The rows are grouped in 4 ways, from coarse to fine. Each group lies inside one group of the grouping before and may be the whole of it. The rows also spread widely along 15 directions, which tell nothing about the answers.
In the rows, zero is written as 128.
Some rows, each with its group in each grouping after it:
[181 108 123  93 144 143 136  78 119 149 120 105 120 154 161 126 124 148
 178 124 126 154 149 153 145 139 117 135 111  81  80  92 172 127 105 145
 102 155 113 178 105 106  98 106 120  83] : Pud z142 z101 Viza
[147 113 157 144 105 142  93 152 103 136 108 187  92 110 122 134 102 113
 130 106 127  94  99 149  53 120 135 101 144  94 109 180 125 128 129  99
 114 150  98 109 173 112 116 148  86 142] : Rikin z285 z552 nolog
[127 136 128 109 113 110 128  99 120 128 135 156 114 158 138 167 139 112
 125  67  76 152 160 176 163 130 143  61  90 106 114  85 105  76  97 168
 121  72 135 106 139 167 178 114 157 142] : Rikin z336 z481 Fudar
[116 116 167 154 108 150 155 149 147 179 156 124 105 107 127 113  97 148
 121 160 154 116  97 129  86 138 136 172 143 112 169 175 169 139 113  67
  98 171 159 173 132 115  89 145 129 113] : Pud z274 z600 Mapak
[155 100 106 108 101 156 125 119 145 159 155 114 115 152 150 158 129 145
 147  69 111 138 143 145 166 169 104  78  99 130  95  89 149  96 133 125
 153 147 127 163 114 168 159 143 134 144] : Sevoz z903 z200 vapa
[171 159  99 134 118 108 111 106 100 112 119  86 154 144  99 120 166  99
  99 107 106  99 161 139 164 100 131 133 105 157 123 115 103  94 115 171
 152 115 170 133 147 138 163 140 142 128] : Pud z142 z290 gov
[158 130 122 104 129 104  99 179 100 184 150  89 138 109 123 164 148 133
 104 144 141 106  64 112 138 111 123 130 154 159 145 172 111 148 108 121
 109 146 110 108 128 134 145 132 127 112] : Pud z274 z900 kudi
[170 130 158 119 112 113 147 102 121 167 150 172  43 135 146 159  60 151
 132 119  73 147 110 148 124 171 174  73  98  83  88 135 142  89  77  85
  63 120 130 131  76 164 138 154 120 144] : Rikin z285 z207 sokaz
[157 175 139 128 167  74 157  73 111 132 138 120 106 116 170 188 130 149
 106 162 107 163 140 135 194 108 168 120 119 134 124  95 103 122  48 135
 120  69 157  67 114 125 135 111 133 121] : Pud z274 z357 Nini
[189 151 139 136  93 100 133 134 117 172 166 122  92 117 104 132 153 148
 102 172 122 135  89 123 126 132 155 145 128 150  86 136 141 171  98 109
 100 125 136 148 141 130  96  88  99 142] : Rikin z910 z25 guti
[ 83  84 127 103 111 175 121 130 164 142 133 172 140 149 152 144 116 143
 165  78 153 154 144 153 133 169  95  89 111  85 117 102 159 133 139 159
 129 136  92 145 124 146 151 110 139 132] : Rikin z285 z482 pok
[103 167 136 142 156 103 100 133 110 110 128 121 154 117  94 120 134 115
 116 175 157 112 115 105 124  99 151 180 163 176 161 153  96 145 113 139
 110 108 134 102  98 151 153 131 145 170] : Sevoz z315 z41 bar
[179 138 155 128 162  90 128 115  58 122  78  84 131 112 137  92 105  99
 117 140 101 110 157 147  66  60  82 152 160  71 131  91 114 108  99  97
 100 176 126 135 165 139  86 147 141 120] : Pud z830 z451 gam
[160 162 144 196  90  58 123 141  95  86  85 136  90 124 131  91 138 137
  79 174  76 135 134  92 146 106 125  76 116 120 142 125 124  72 156  80
 120 105 154 132 135  69  95 126  97 127] : Rikin z336 z481 dipo
[180 130 141 163 140 141 132 159  96 176 159 124 173 104 122 142 133 151
 111  99  85 102  89  66 119 154 157 140 127 165 177 179 112 107 140 100
  85 153 123 139 128 197 157 179 167 168] : Rikin z285 z207 lor
[ 72 120 138 116 120 147 105 158 128 115 109 119 145 144 134 117 129 119
 125 104 155 115 111 129 151 146 138 116 131 127 223 191 132  45 144 143
 117 145 167 132  80  83 191 142 165  83] : Rikin z285 z552 nanu
[160 110 163 135 141 156 156 145 120 182 157  95 134 113 164 153 177 162
 134 127 147 132  93 123 135 125 144 163 153 144 180 155 157 128 121  89
 129 159 153 170 172  57  80  84 129  74] : Sevoz z315 z41 Lan
[143 136 106 134  42  95 102 173 154 154 148 127  89 135  77 111 147 144
  98 190 150 127  80 108 159 143 125 113 118 154  82 151 168 165 153 125
 127 138 120 167 103  93 108 107  71 123] : Pud z830 z451 tik
[163 157 151 166  56  78 109 165  92 136 122 114  81 133 114 127 173 128
  72 133 113 126 132 140 130  92  97  63 139 124 110  90 130 112 109  89
 134 121 162 144 198 107  91  71  91 152] : Rikin z910 z25 meva
[130 152 114 106 146  76  66 141  88  99 102 118 128 131  99 113 157 121
 133 176 147 138 104 110 116  93 130 122 172 147 100 118 111 164 135 140
  91 112  78 110  96 108 119  73  97 152] : Rikin z285 z552 nanu
[138 112 114 133 142 180 111  84 144 121 118 141 147 118 141 132  74 114
 155 113 200 101 167 157 120 135  52 171 120 114  81 106 130 178 102 174
 190 181 108 121 139 191 159 185 130 155] : Sevoz z315 z41 bar
[136 135 134 117  62 121 176 126 158 177 154 181 124 130  98 131 116 106
  93 109 101 128 112 179 143 156 149 131  69  99 127 154 127 113 104 176
 111 107 152 138 145 160 165 147 168 104] : Rikin z285 z552 nanu
[162 121 154 128 204 160 122  83  86 131 127 122 129 113 165 166  72 120
 155  73 107 100 149 141  87 124 134 141 145 122 141 134  94  92  82  98
 121 155 132 101 122 204 162 198 161 174] : Sevoz z315 z41 bar
[122 130 114 103 191 104 107 125 103  97 122  90 140 126 140 139 164 123
 135 111  91 137 123 118 118  97 147 117 162 173 153 119  92 105 160 101
 136  96 111 114 121 107 124 109 126 144] : Sevoz z315 z41 Lan
[143 130 140 151 147 109  78 133  63  70  53 156 161 140 155 121 183 114
 144 102 103 129 155 119 120  76 119  83 143  96 149 116 105  82 159 151
 125 103  92  97 189  55 111  88 112 115] : Rikin z336 z481 Fudar
[130  94 127 122 116 151 143 150 155 153 173  99 100 136 127 123 162 158
 145 102  85 145  98 114 102 158 170 116 139 170 141 139 162 106 189  46
 125 136 135 198 128  92  83 105 108 139] : Sevoz z903 z200 vapa
[144 123 119 164 151 154 134 106 151 107 127 161 152  91 146 129 109 149
 130 146 151 122 117  88 129 154 122 170 111 159 118 165 124 177 156 140
 169 130 109  90 130 126 126 170 102 149] : Rikin z910 z25 meva
[157 101 113 137 111 143 125 107 139 122 107 146 115 114 155 129  75 113
 124  98 136 112 153 160 116 138  40 110  96  88  81 108 127 139 139 140
 186 171 106 116 162 159 146 191 115 125] : Rikin z336 z481 dipo
[125 129 128 171  81 169 137  94 165 109 146 148  91 147  93  96 107 118
 124  99 117 104 161 152 123 161 157 137  90 150 115 149 150  88 140 113
 170 134 191 189 129 137 141 168 120 159] : Sevoz z315 z41 bar
[ 91 128 132  91 137 103 162 134 157 158 157  84  87 121 168 164  99 148
 101 147 136 156 101 147 181 140 125 111 123 131 180 139 133  94  92  99
 133 120 174 113  73 101 153 139 146  73] : Pud z274 z900 kudi
[174 109 128 135 163 159 119 141  98 149 110 175 224 106 152 162 172 126
 150  92 123 102 108 105 132 116 130 157 124 131 155 172  98 141 151 187
 134 122  69  93 190 127 142 144 152 114] : Sevoz z315 z41 Lan
[126 196 110 141 124  36 106 132  98  90  94 125 158 123 108 118 150 105
  71 186 137 140 148 114 187  78  98 119 127 143 131  81  74 137 103 191
 127  74 125  66 121 150 167 106 147 150] : Rikin z285 z207 sokaz
[123 150 106 121  83  89 121 147 148 138 150  90  92 140 101 102  93 136
  89 161 129 135 110 111 173 165 108 106 109 151 127 128 138 105 131 114
 111 142 155 161  37 169 174 156 139 141] : Rikin z285 z207 sokaz
[140 153 139 171 152 108 119 110  86  61  54 137 184 125 124  67 152  94
 124 143 118 108 178 121 109  69 109 165 135 112 164 117 100  94 153 152
 144 120 131 130 176  86 102 132 144 120] : Sevoz z315 z41 bar
[109 129 157 109 200 121 142 121 100 135 153  75 147 126 135 114 151 140
 150 129  90 154 111 110  86 117 181 174 169 152 202 135 120 104 133  79
  57 121 137 152  98 130 108  99 173 133] : Rikin z336 z481 Fudar
[ 64 137 164 124 113 107 113 178 121 153 143 130 117 141 140 152 100 150
 108 127 128 147 104 106 157 157 134  67 142 117 207 141 129  60 100  98
  53 119 149 120  46 173 192 130 179 154] : Rikin z285 z482 pok
[ 82 125 144 160 142 174 100 141 129 118 128 120 174 102 125 114  79 118
 124 114 197  88 148 114  88 133  60 174 152 138 174 143 116 148 119 132
 148 183 142 108 126 220 182 193 162 195] : Rikin z910 z25 meva

New rows. What belongs after each?
[ 65 121 130 116 152 168  91 128 121  86 100  77 182 150 139  90 137 115
 149 105 189 119 168 131 138 126  86 158 147 129 205 129 134  79 135 165
 142 165 166 145  98 121 183 127 176 114] : Rikin z910 z25 guti
[ 91 128  99  69 184  90  73 140 115  97  82  75 148 124 163 123 106 131
 151 193 195 138  99 104 162 107  76 139 169 120 148 141 122 141 137 153
 115 150  79  82  31  81 155 134 121  73] : Pud z274 z357 Nini
[174 124 129 123 127 107 119 101  97 108 103 101  90 143 131  83 121 120
 140 123  79 137 146 144  95 117 113 113 123  96  97  99 140  94 145  93
 106 149 121 177 125 109  90 123 114 117] : Rikin z336 z481 Fudar
[176 124 102 127 155 160  64  99  74  80  81 123 173 150 119 112 169 101
 160  65 120  93 157 125 123 115 140 124 126 141 119 146 108  85 154 181
 146 145 113 133 146 108 163 133 128 133] : Rikin z285 z552 nanu
[153 109 129 105  80 156  82 132 116 170 127 163 121 147 109 154  99 113
 149  97 165 102 135 172 114 133  85 104 119  75  61 114 147 154  81 178
 116 170  89 132 141 200 165 146 120 155] : Pud z830 z451 tik
[120 106 154 114 118  93 130 153 119 107  93 147  65 114 144 101 120 116
 120 131  89 142 108 164  38  91 105  84 152  76 109 124 129 124 171  55
 122 123  96 124 185  48  42  93  69 108] : Rikin z910 z25 meva
[149 147 139 143 145 122 164  70 115 122 105 125 152 128 159 121 111 125
 128 135 132 143 191 157 158 104  95 156 104  82 128  70 126 119  68 165
 141 126 156 126 153 145 124 135 162 110] : Pud z274 z900 kudi
[130 134 160 136 153  95 145 132  99 141 115 118 134 133 184 160 134 162
 128 132 100 166 141 114 160 112 120  81 137  93 168  87 136  87 102  99
  83 107 134 120 119 119 110 104 144 122] : Pud z142 z101 Viza
[ 45 107 164  92 105 118 184 168 173 180 151 139 128 134 140 122  81 144
 122 144 118 167 101 146 128 155 121 121 118  68 207 135 162  89 126 108
  59 128 139 153  69 146 140 141 187  94] : Pud z830 z451 tik
[184 141 118 128 179  93 154  97 103 143 162 137 157 108 146 186 168 136
 115  89  36 158 127 116 136 117 162 111 109 169 109  89  73 146 126 134
 124  57  94  78 175 192 131 121 147 180] : Rikin z336 z481 Fudar
[142 101 116 112  88 179 124 140 164 184 192 106  96 125 110 179 158 129
 114  84 159 103  97 166 128 145 145 134 121 178 109 166 151 158 118 126
 192 159 160 147 185 108 136 123  93 116] : Pud z830 z451 tik
[137 121 147 132  97 122 104 131 102 133 115 180 109 162 121 142 184 140
 157 106  90 152 142 151 108 103 170  66 134  92  88  95 150 121 119 125
  92  79  98 151 188  82  73  43  86 144] : Pud z274 z900 kudi
[185 174 117 175 105  96 111  81  98  87 101 111  97 135 104  91 107 110
  98 142  93  98 172 126 147 116 142 126 100 134  98 124 118  78 103 121
 141 129 182 143 115 142 142 179 116 151] : Pud z274 z357 Nini
[ 86 110 139 134 159 156 148 108 138 108 112 107 153 131 176 134  94 129
 133  82 131 129 177 141 141 131  92 121 116 100 193 108 131  67 124 124
 151 141 172 124 119 136 161 176 168 115] : Pud z142 z290 gov
[110 110 136  88 130 125 125 141 125 136 118 100 109 122 142 130 121  93
 125 106 143 118 130 191  83  91  82 130 155 101 136 110 116 117 124 111
 154 158 126 121 171 111 120 127 135 103] : Sevoz z903 z200 vapa
[ 71  96  96 104 151 125 104 161 155  95 132 109 133 116 124 140 159 115
 121  91 112 132 118 133  85 102 114  95 155 174 137 124 107 143 211  98
 190 108  95 103 171  93 110 121  89 152] : Pud z830 z451 tik
[171 124 101  97 139  86 119 144 113 152 141  76 142 132 130 138 194 148
 130 145 106 158 107 115 141 101 114 117 145 154  92  86 136 172 154 119
 117 115  86 153 149  99  74  62  98 118] : Pud z142 z101 Viza
[151  93 141 112 143 161 151 133 127 181 141 110 168 115 158 145 168 139
 152 103 143 132 122 151  96 110 105 167 146 103 137 116 151 170 125 128
 131 162 104 157 214 103  74  93 135  87] : Pud z274 z357 Nini
[127 141 127 148 133 106  68 170  95 105  84  72 143 120 128  85 121 143
 125 213 205 105 105  68 139 102  73 158 174 132 159 153 154 143 143 111
 107 188 125 141  68  73 116 133  98 105] : Pud z142 z290 gov
[124 107 116 147 156 164 145 108 144 113 116 112 175 106 144 101 107 121
 134 109 142 111 161 128 103 123  80 178 119 128 147 124 127 144 151 132
 180 163 131 141 166 143 120 181 143 127] : Pud z274 z900 kudi
[ 84 100 100 106 107 147 140 143 208 159 191 170 103 111 125 176 106 154
 121 120 145 149  72 127 145 194 143 107 104 175 106 166 138 182 161 128
 159 104 103 106  91 149 163 146 103 153] : Rikin z285 z552 nanu
[136 136  98 171 101 147  92 113 137  94 132 139 134 152 119 149 165 140
 123  84 112 117 161 107 185 147 155  77  95 183 114 132 132  92 155 149
 181  95 159 132 134 120 165 139  98 171] : Pud z142 z101 Viza
[166 136 125 120 114 114  65 137  86 120  88 154 145 151 107 107 167 130
 166 170 157 124 114 114 135 106 128 132 150 109  82 130 144 154 131 171
  85 129  66 150 115  88 106  73  95 123] : Sevoz z315 z41 Lan
[ 75 111 131 128  89 151 109 137 157 106 117 150 135 145  86  51 116 120
 154 143 157 133 140 139  69 141  98 156 132 102 108 122 165 157 173 134
 109 146 107 185 117 135 102 110 117 156] : Rikin z910 z25 meva
[118 144 138 173  98 161  79 156 118 141 146 176 173 119  79 152 177 124
 120 121 186  94 111 111 118 123 156 155 148 176 136 171 120 180 116 175
 133 121 125 109 182 153 160 102 119 191] : Rikin z285 z552 nanu
[108 115 139 134 118 164  81 176 132 165 136 141 139 110 148 181  90 139
 126 134 223  85  79 111 156 147  85 131 149 143 165 199 127 142 102 144
 147 179 120  87  96 153 200 182 132 129] : Sevoz z315 z41 bar
[132 139 173 151 105 118 144  93 118 119 108 179  58 142 179 163 103 140
 125 120 110 155 149 166 165 136 152  66  98  69 137 121 143  59  73 121
 118  98 171 104 130  74 135 116 118  95] : Rikin z336 z481 Fudar
[169 126 120  79 111  92 134 135 113 173 163  84  92 148 115 137 185 141
 123 123  91 163  95 152 133 124 153  99 138 140  98  95 145 131 123 106
  88 117 122 181 132  99  90  44 117 107] : Rikin z285 z552 nanu
[188 135 113 133 157 138 127  94 129 155 148 170 152 106 156 188 130 167
 144 148 152 143  94  89 191 167 156 146 103 158  94 155 125 183 100 184
 126 113  90  79  95 142 160 136 117 132] : Rikin z285 z552 nanu
[115 146  84 133 169  84 135 132 139  76 105  96 206 115 121  73 169 132
 124 182 104 152 125  59 162 119 127 177 125 187 170 122 103 128 219 146
 139  94 100 126  82  98 120 134 149 125] : Sevoz z903 z200 vapa
[150 122 117  67 138 120 114 117 114 163 162 145 112 143  92 176 168 107
 140  87  77 130  97 177  97 110 206 115 128 147  81 144 105 141 111 152
 102  80  98 108 155 137 134  93 115 138] : Pud z830 z451 gam
[133  90 115 106 140 163  94 121 125 112  95 119 113 132 160 126 101 123
 159 103 156 108 131 150 114 127  91 114 129  98 116 154 145 111 143 127
 167 175 110 131 128  73 128 159  95  83] : Pud z274 z900 kudi
[118  90 116  81  73 162 104 147 159 185 173 138  68 147 137 211 112 127
 121  52 145 117 106 193 153 159 114  46 107 124  91 140 144 112  97 137
 172 144 139 115 139 149 189 145 104 124] : Pud z830 z451 gam
[152 127 148 123 139  95  98 151  84 134 124 149  99 116 132 146 110 128
 123 109  73 126 107 123  66 115 132  71 151 111 105 124 102 118 125  76
  79 114  86  98 138 178 120 134 110 191] : Rikin z910 z25 guti
[148 146  94 120 153 139  84  76 116  85 126 168 149 144 120 165 145 119
 145  78 104 123 151 124 167 147 174 101  94 173  85 137  85 114 122 201
 153  65 113  68 106 171 203 142 123 184] : Rikin z910 z25 meva
[132 133 125  74 111  84 164 134 129 179 148  93 128 126 128 133 114 107
  93 118 115 148 123 183 137 119  73 119 117  94 130  78 114 126  90 146
 106 136 133 138 127 189 153 123 184 106] : Rikin z285 z552 nanu
[110 136 145  94  88  86 158 140 140 155 126  95  78 132 109  90  79 106
  92 171 124 131 113 176 120 117 106 141 118  80 147 136 147  93 103 107
  97 157 169 160  87 115 126 150 148  70] : Pud z830 z451 gam
[167 126 174 150 106 137 111 147  84 132  84 154 118 120 137 104 144 126
 133 145 146 103 104 134  91 105 136 144 142  82 149 186 146 109 121 120
 101 161 133 134 175  37  83 103 101  76] : Rikin z910 z25 meva
[107 110 131  91  82 109 106 191 129 174 146 128  92 130 131 191 130 116
  91  85 121 114  87 168 135 118 106  43 133 119 144 147 116  95 117 117
 139 129 128  94 152 131 169 135 120 116] : Pud z830 z451 tik
[121 109 130 165 129 151 123 130 148 110 113 174 141 105 180 155  93 152
 126 110 151 132 142 106 146 156  73  93 106 114 131 128 127 134 143 134
 176 134 112  82 140 146 153 173 112 155] : Rikin z910 z25 guti
[ 90 120 173 114  84 132 141 128 150 175 139 161  66 140 159 163  90 149
 138 146 173 154 126 184 134 135 117  97 133  52 121 110 176 132  54 114
  94 135 144 134 124 113 117  98 118 102] : Pud z274 z357 Nini
[168 149 135 173 140 138 115 117  99 125 148 163 149 121 119 175 192 142
 116  90  92 118 117  97 148 132 217 114 122 195 146 169 102 112 124 138
 132  79 147  99 170 118 148 110 119 172] : Rikin z285 z552 nanu
[184 116 134  92 101 138 122 129 117 195 167 184  87 128 108 189 129 112
 127  73  92 109  82 183  93 141 182  99 109 118  68 171 110 144  92 147
 105 114  96 103 178 159 151 127 112 134] : Rikin z285 z207 sokaz
[151 121 101 118  80 144  97 130 152 146 151 141  91 124  56 100  90 105
 122 148 142  85  92 142  85 149 143 165 113 151  59 190 145 174 144 134
 136 166 115 156 102 157 142 183  86 150] : Pud z830 z451 gam
[ 67 103 114 108 108 151 111 130 168 131 176 159  95 152  78 132 125 124
 149  73  77 137 130 158  66 150 183  89 126 154  93 125 133 133 159  93
 118  83 113 160 128 181 129 123 109 211] : Pud z274 z900 kudi
[100 108 120 115 125 130  98 152 154 113 139 119  88 124 122 103 120 159
 146 167 151 144  80  96 100 156 133 124 152 157 112 164 160 162 184  77
 119 139 100 149  72  78  93 107  68 138] : Rikin z910 z25 meva
[ 76 106 135 172  70 154 174 157 196 145 146 149 144 116 130 103  91 134
  98 115 148 126 147 135 130 158  56 131  97 119 166 115 152 127 166 109
 179 152 155 173 155 169 132 179 154 147] : Sevoz z315 z41 bar
[124 120 163 154 179 179 150 103 123 148 126 178 191  95 161 146  78 139
 152 114 159 119 139 115 103 144 119 189 126  96 168 149 119 152  95 160
 107 157 107  91 139 197 161 184 181 150] : Rikin z285 z207 lor
[ 98 141 134 111 114  81 102 119 132 116 109 158  76 130 147 150  88 132
 125 183 172 161 128 157 146 115  77  88 137  83  82  84 130 164  86 144
 118 110  96  79  95 127 138 102 100 132] : Rikin z336 z481 dipo
[ 96 101 139 155  70 175 123 124 167 127 160 211  89 145 116 167 147 122
 130  44  96 128 140 176 106 155 172  66  92 135 107 145 136 111 150 128
 170  81 142 127 206 121 141 119  97 168] : Rikin z336 z481 Fudar
[213 127 130 159 151 141 128  89  95 137 122 176 137 118 186 203 141 155
 135  71  97 136 154 119 167 136 132  73  98 121  85  97 109 127  95 152
 157 108 101  77 188 150 142 134 111 156] : Rikin z285 z207 sokaz
[161 113  77  96  77 128 104 123 166 155 162 129  46 139 145 200  98 136
 104  87 119 115  96 160 201 177 126  32  74 155  67 163 130  98 119 132
 193 120 141 104  89 120 194 180  80 106] : Pud z274 z600 Mapak
[143 151 134 197  83 146 129 113 142 126 151 182 135 129  99 130 138 137
 108 123 112 115 132 103 161 164 179 138  83 167 136 169 131 116 128 153
 136  98 165 131 135 153 164 157 132 169] : Rikin z336 z481 Fudar
[109 128 134  77 121  94 114 131 133 148 139 162  71 130 122 181 113 117
 123 135 120 143  95 177 117 112 159  84 134 110  91 135 116 140  93 134
 110  88 102  75 119 117 137 108  96 126] : Pud z830 z451 tik
[ 86 133 139 175 109 134 135 131 145  94  95 154 161 128 148 116 109 138
 113 133 146 132 168 107 173 133  95 113 103 107 183 121 140  85 141 150
 156 126 157 117 119 121 156 165 146 130] : Pud z830 z451 tik
[ 88 145 142 116  90  96 156 129 148 140 145  93  94 161 147 134 147 147
 105 138 128 174 147 156 207 135 115  82 117 118 167  72 153  66  98 116
 124 100 193 174  90 104 139  77 156 101] : Sevoz z315 z41 Lan
